The first 6 rows are patterns. Each new row is the sum of 2 different patterns, raised or lowered, with some noise. Before adding, each is slid sideways (what falls off one end comes back at the other) and multiplied by a number that may be negative. Names go in the order of the patterns.
In the rows, 128 means zero.
Known rows, each followed by the names of its patterns:
[116 136 112 131 135 130 152 128  96 123 143 123  93 122 145 136 137 148
 104 123 140 128 130 163 108 101 127 125 180 125 119 130 156] -> Tizi
[120 127 131 175 134 141 116 148 110 131 141  81 138 125 145 164 130 124
 115 118 106 117 142 126 146 125 119 108 146 124  92 127 113] -> miz
[180 121 105 111 129 120 129 113 116 136 104 129 132 121 113 115 133 107
 153 144 108 165 104 122 120 110 129 135 139 102 132 121 113] -> rafal
[ 76 172 115 116 126 130 141 130 121 172 123 105 108 119  97 117 112  92
 141 149 133 145 125 119 133 127 121 126 132 105 130 127 113] -> buser
[130 124 133 123 162 119 120 162 138 136 126 158 141  76 137 126  95 112
 129 142  90 144 118 157 103 138 118 125 137 130 131 143 123] -> bab
[101 130 115 125 125  93 157 130 148 149 129 144 124 132 133 146 135 125
  76 120 126 100 130 119 138 101 133 107 130 135 128 123 126] -> fusa

New rows, each followed by the names of its patterns:
[106 131 116 107 137 125 123 109 145 112 130 136 112 122 132 165  96 130
 138 121 116 130  98 125  58 106 140 120 135 140 124 116 143] -> buser fusa
[147 158 104 139 117 115 132 130 116 127 130 107  81 170 160 131 137 153
 151 140 121 192 127 136 120 126 107 123 120 124 144 158 137] -> buser fusa
[139 100 123 143  68  97 131  83 124 115 168 127 116 134 127 148 105 150
 123  77 102 161 141 129 127 116 141 125 105 149 120 121 115] -> rafal bab
[108 104  73 116 115 130  93  85 133  95 180 127  92 114 101 113 119 119
 107 117  47 107 115  79 105  94 126  73 140 112  95 153  90] -> rafal fusa
[154 159 154 101 132 152 142 113 132 104 131 140 130 121 124 150 117 140
 146 126 117 129 127 172 114 132 129 153 126 106 147 146 157] -> Tizi fusa
[135 143 181 124 133 122 107 108 139 164 158 163 163 128 152 151 129 126
 153 105 142 180 135 149 152 139 132 113 138 129 159 158 123] -> miz buser
[170 136 126 138 130  77 112  76 134 110 119 117 116 113 110 120 111 118
 127 154  79  93 129 126  84  96 100 127  56 111 175 120 119] -> buser bab
[123 114  56  83 115  95  94 109  69  73 129  91 103  93 103 108 104 102
 105  93 121 127 108  90 111 127 139  77  86 131  91 132 105] -> Tizi bab
[180 176 175 177 194 164 170 203 184 172 134 183 173 115 178 161 156 138
 173 162 148 182 150 184 150 153 169 153 171 166 150 204 166] -> bab fusa
[114 112 103 108 148  45 108 147 111  83  92 131 114  48  97 116 103 127
 132 103 120 135  59 103 121  90 113  60 103 109 107  74 110] -> Tizi buser
[144 131 137 109 146 126 153  94 160 163 134 137 136 166 147  90 178 128
  87 106 127 128  90 139 102 175 129 151 140 132 142 141 141] -> buser bab
[122 145 150 146 130 142 137 127 193 136 146 125 133 157 153 134 132 166
 124 108 147 130 103 119 146 135 137 164 114 197 103 141 126] -> rafal bab
[173 152 183 150 147 163 145 186 146 183 197 177 193 179 154 172 184 173
 170 148 150 149 145 175 203 176 137 181 172 158 182 159 166] -> Tizi fusa
[109 107 122  91 110 143 102 119 136  92 117  80 103 123  82  99  87 131
  94 106  77 103 113 156 129 110 108  99 128  95 104  95 136] -> Tizi fusa
[148 131 138 126 105 142 130 122 123 138  81 132 133  90  75 164 122  93
 121 165 142 136 141 183 121 102 133 107 106  97 130  90 145] -> buser bab
[122 103  82  99 121 109 125 121 103  99 114 133 111 146  80 104 111  62
 161  96  75  94 137  99  86  95 103 134  93 133  99  77 106] -> Tizi bab
[116 158 131 130 113 156 106 140 110 189 127 139 145 122 135 125 133 130
 144 126 117 136 103 143 159 100 128 127 134 123  98 177 111] -> bab fusa
[188 152 177 150 164 143 138 172 168 171 177 153 153 173 155 153 138 138
 139 143 161 175 164 164 143 162 143 157 207 131 165 175 168] -> miz fusa
[100 117 135 122  65 118 123 148 115 120 162  87 145 105 168  92 150 108
 104 124 122 118 155 113 130 118 132 145 112 110  94 125 134] -> bab fusa
[103 117 135 109 142 142 142 104 134 134 176 182 138 146 119 148 123 169
 123 149 145 104 138 146 134 149 124 151 124 165 179  94 165] -> rafal fusa
[115 119 134 122  72 132 117  79  57 104 128  59 133  99 147  67 129  84
 109 125 118 113 124  88 119 103 113 100 121 120 106 158 136] -> bab fusa
[105 158 178 148 143 122 121 122 125 139 134 149 123 130 111 143  95 136
 121 111 123 134 144 175 135 177 120 137 110 137 128  90 131] -> miz buser
[105  95 128 112  41 119  66 113  91  93 107  95  48  85 129 102 110 129
  54 114 145  93  76  97  79 111 109  84 116  93  87  95 128] -> rafal buser
[149  74 131 126  99 175 126 136  96 142 109 146 133 133 138 123 119 140
 120 127 123 105 158 154 162 146 163 140 131 142 127 161 142] -> rafal fusa
[139 186 116 147 122 135 136  86 149 123 102 104 158 121  87 163 139 141
 121 114 101 126 154 144 148 172  91 106 112 135 187 143 107] -> Tizi miz
[147 185 137 154 124 100 159 164 145 150 151 162 159 148 136 155 145 166
 153 146 165 166 167 112 122 156  98 178 148 150 161 144 113] -> Tizi rafal
[135 114 139 134 108 176 148 168 173 148 158 159 152 152 178 199 110 104
 153 140 112 140 142 163  82 156 145 168 157 177 154 157 149] -> buser fusa
[124 188 129 134 124 163 126 132 162  74 124 148 108 181 138 135 136 123
 101 104 167 126 151 141  69 120 158 137  99 138 113 140 140] -> miz rafal
[131  95 131 149 154 128 154 134 148 154 143 100 117 140 137 142 121 156
 148  77 128 145  99 114 134 192  54 156 129 158 105 129 122] -> buser bab
[ 69 111  82  53 127  93  69  57  83  94 105  84  96  76  69  95  91  83
 101  63  77  67 104 136  69 113  68 109  74  85  82  98 105] -> Tizi rafal
[137 137 155 117 115 161  76 168 147 121 146 126 133 102 150 166 132 152
 112 161 156 144 158 130 143 122 168 125 159 128 125 139 147] -> rafal bab
[140 159 123 133 137 144 137 106 147 126 118 153 120 155 151 118  98 120
 118 183 142 124 167 134 140 119 172 122 158 141 163 104 143] -> buser fusa
[160  96 122 129 141 122 111 110 129  83 132 101 127 133 122 121 131 125
 185 131 131 145 152 127 114 181 133 147 121 143 132  81 138] -> bab fusa
[111 120 164 161 134 177 129 119 126 107 141 152 158 105 143 161 135 185
 139 126 126  95 125 118 139 110 151 115 131 176 128 130 119] -> miz rafal
[117 163 116 132 131 123 149 128 155 119 136  84 166 176 120 120 121 158
 137 138 176 130 128  98 132 110 122 112  89 164 141 169 168] -> rafal buser
[150 176 164 112 156 110 111 128 156 143 134 157 131 205 119 161 131 121
 149 155 163 162 156 155 128 146 127 177 145 154 163 161 180] -> miz bab
[154 120  85  94  86 120  93 113 180 128 128 149 129 104 100 155 119 114
  91 166 105 142 125 107 120  80  96 114 123 112 126 123  78] -> miz bab
[126 132 126 102  77 156 111 101 153 128 132  92 158  95 134 114 144 113
 132 109 123 118 112 106 102 151 131 134 146 102 148 126 104] -> bab fusa
[104 141 160 155 125 130  89 134 129 134 142 140 121 113 179 134 121 130
  76 114 150  97 158 146 139 134 118 112 116 158 137 122 144] -> miz rafal
[121 144 114  89 117 127 119 123 117 100 136 100 124 126  92 134 117 142
 127 144 152 102 156 110 128 123 107  91 125 128  87 130 116] -> rafal fusa
[101  93 109  98 126  94 104  98 145 115 106 113 100  72 105  89 154  90
 108  94  82 129  89  99  61  87 123 121 136 112 125 125  94] -> miz buser
[118 130 144 120  69 128 110 104  97 121 130  82 150  82 136  82 115 103
 100 128 116 110 123 105 116 143 128 114 159 102 115 143 138] -> bab fusa
[193 184 137 207 146 187 136 183 176 151 222 165 177 153 148 182 229 197
 193 225 186 182 171 189 187 198 201 161 186 214 185 218 186] -> miz fusa
[128 168 144 147 157 149 146 136 159 211 169 158 158 196 151 151 165 119
 155 174 172 175 153 149 129 167 160 152 170 125 173 163 151] -> Tizi miz
[205 118 213 176 175 142 164 140 171 126 113 191 174 185 221 172 167 182
 140 118 146 156 161 185 145 156 143 178 147 147 157 146 161] -> miz buser
[129 102 115 119 139 171 101 134 141  97 106 124 125 114 169 136 102 131
 109  90 147 169 107 137 108 119 145 132 106 132  77 133 105] -> Tizi miz
[125 104 157 140 149 129 131 122 127 141 146 138 141 151  86 132 128 109
 124  85 135  96 137  95 133 132 120 153 118 108 121  95 121] -> miz fusa
[179 150 150 163 192 141 146 200 173 179 180 175 145 116 163 149 179 172
 166 142 148 207 192 163 142 132 180 158 186 159 191 180 151] -> Tizi miz
[111  94 119 127 126 112 139 125 111 150 101 116 118  97 126 121 115  63
 162 103  99 161 114 112 113 114 155 117  95  99 123  85 113] -> rafal buser
[ 95 127 140  94 110 118 127 143 156 111  96  96 102 104 139 111 127 131
  96 106 142 112  80 105 111  96 137 139 147 151 115 106 136] -> miz rafal
[129 107 119  86 131  93  99 149 106 140 107 120  99  72 116 103 124  96
 112 114  95 160 109  91 117  85 129 134 129 139 134 136 102] -> miz fusa
[100 122 133 122 130 117  87 146 149 143 145 138 107 133 142 144 141 136
 122  93 130 117 120 130 119 140 106 138 105 140 114 112 138] -> rafal fusa
[145 158 141 146 107 121 142 112 115 144 144 122 130 153 121 124 135 150
 134  83 129 143 142 105 140 114 105 181 126 127 120  98  99] -> Tizi miz
[167 121 145 128 108 148 100 142 128 137 130 138 118 125 132  88 117 158
 122 119 124 175 130 145 108 136 125 122 147  97 134 116 140] -> miz rafal
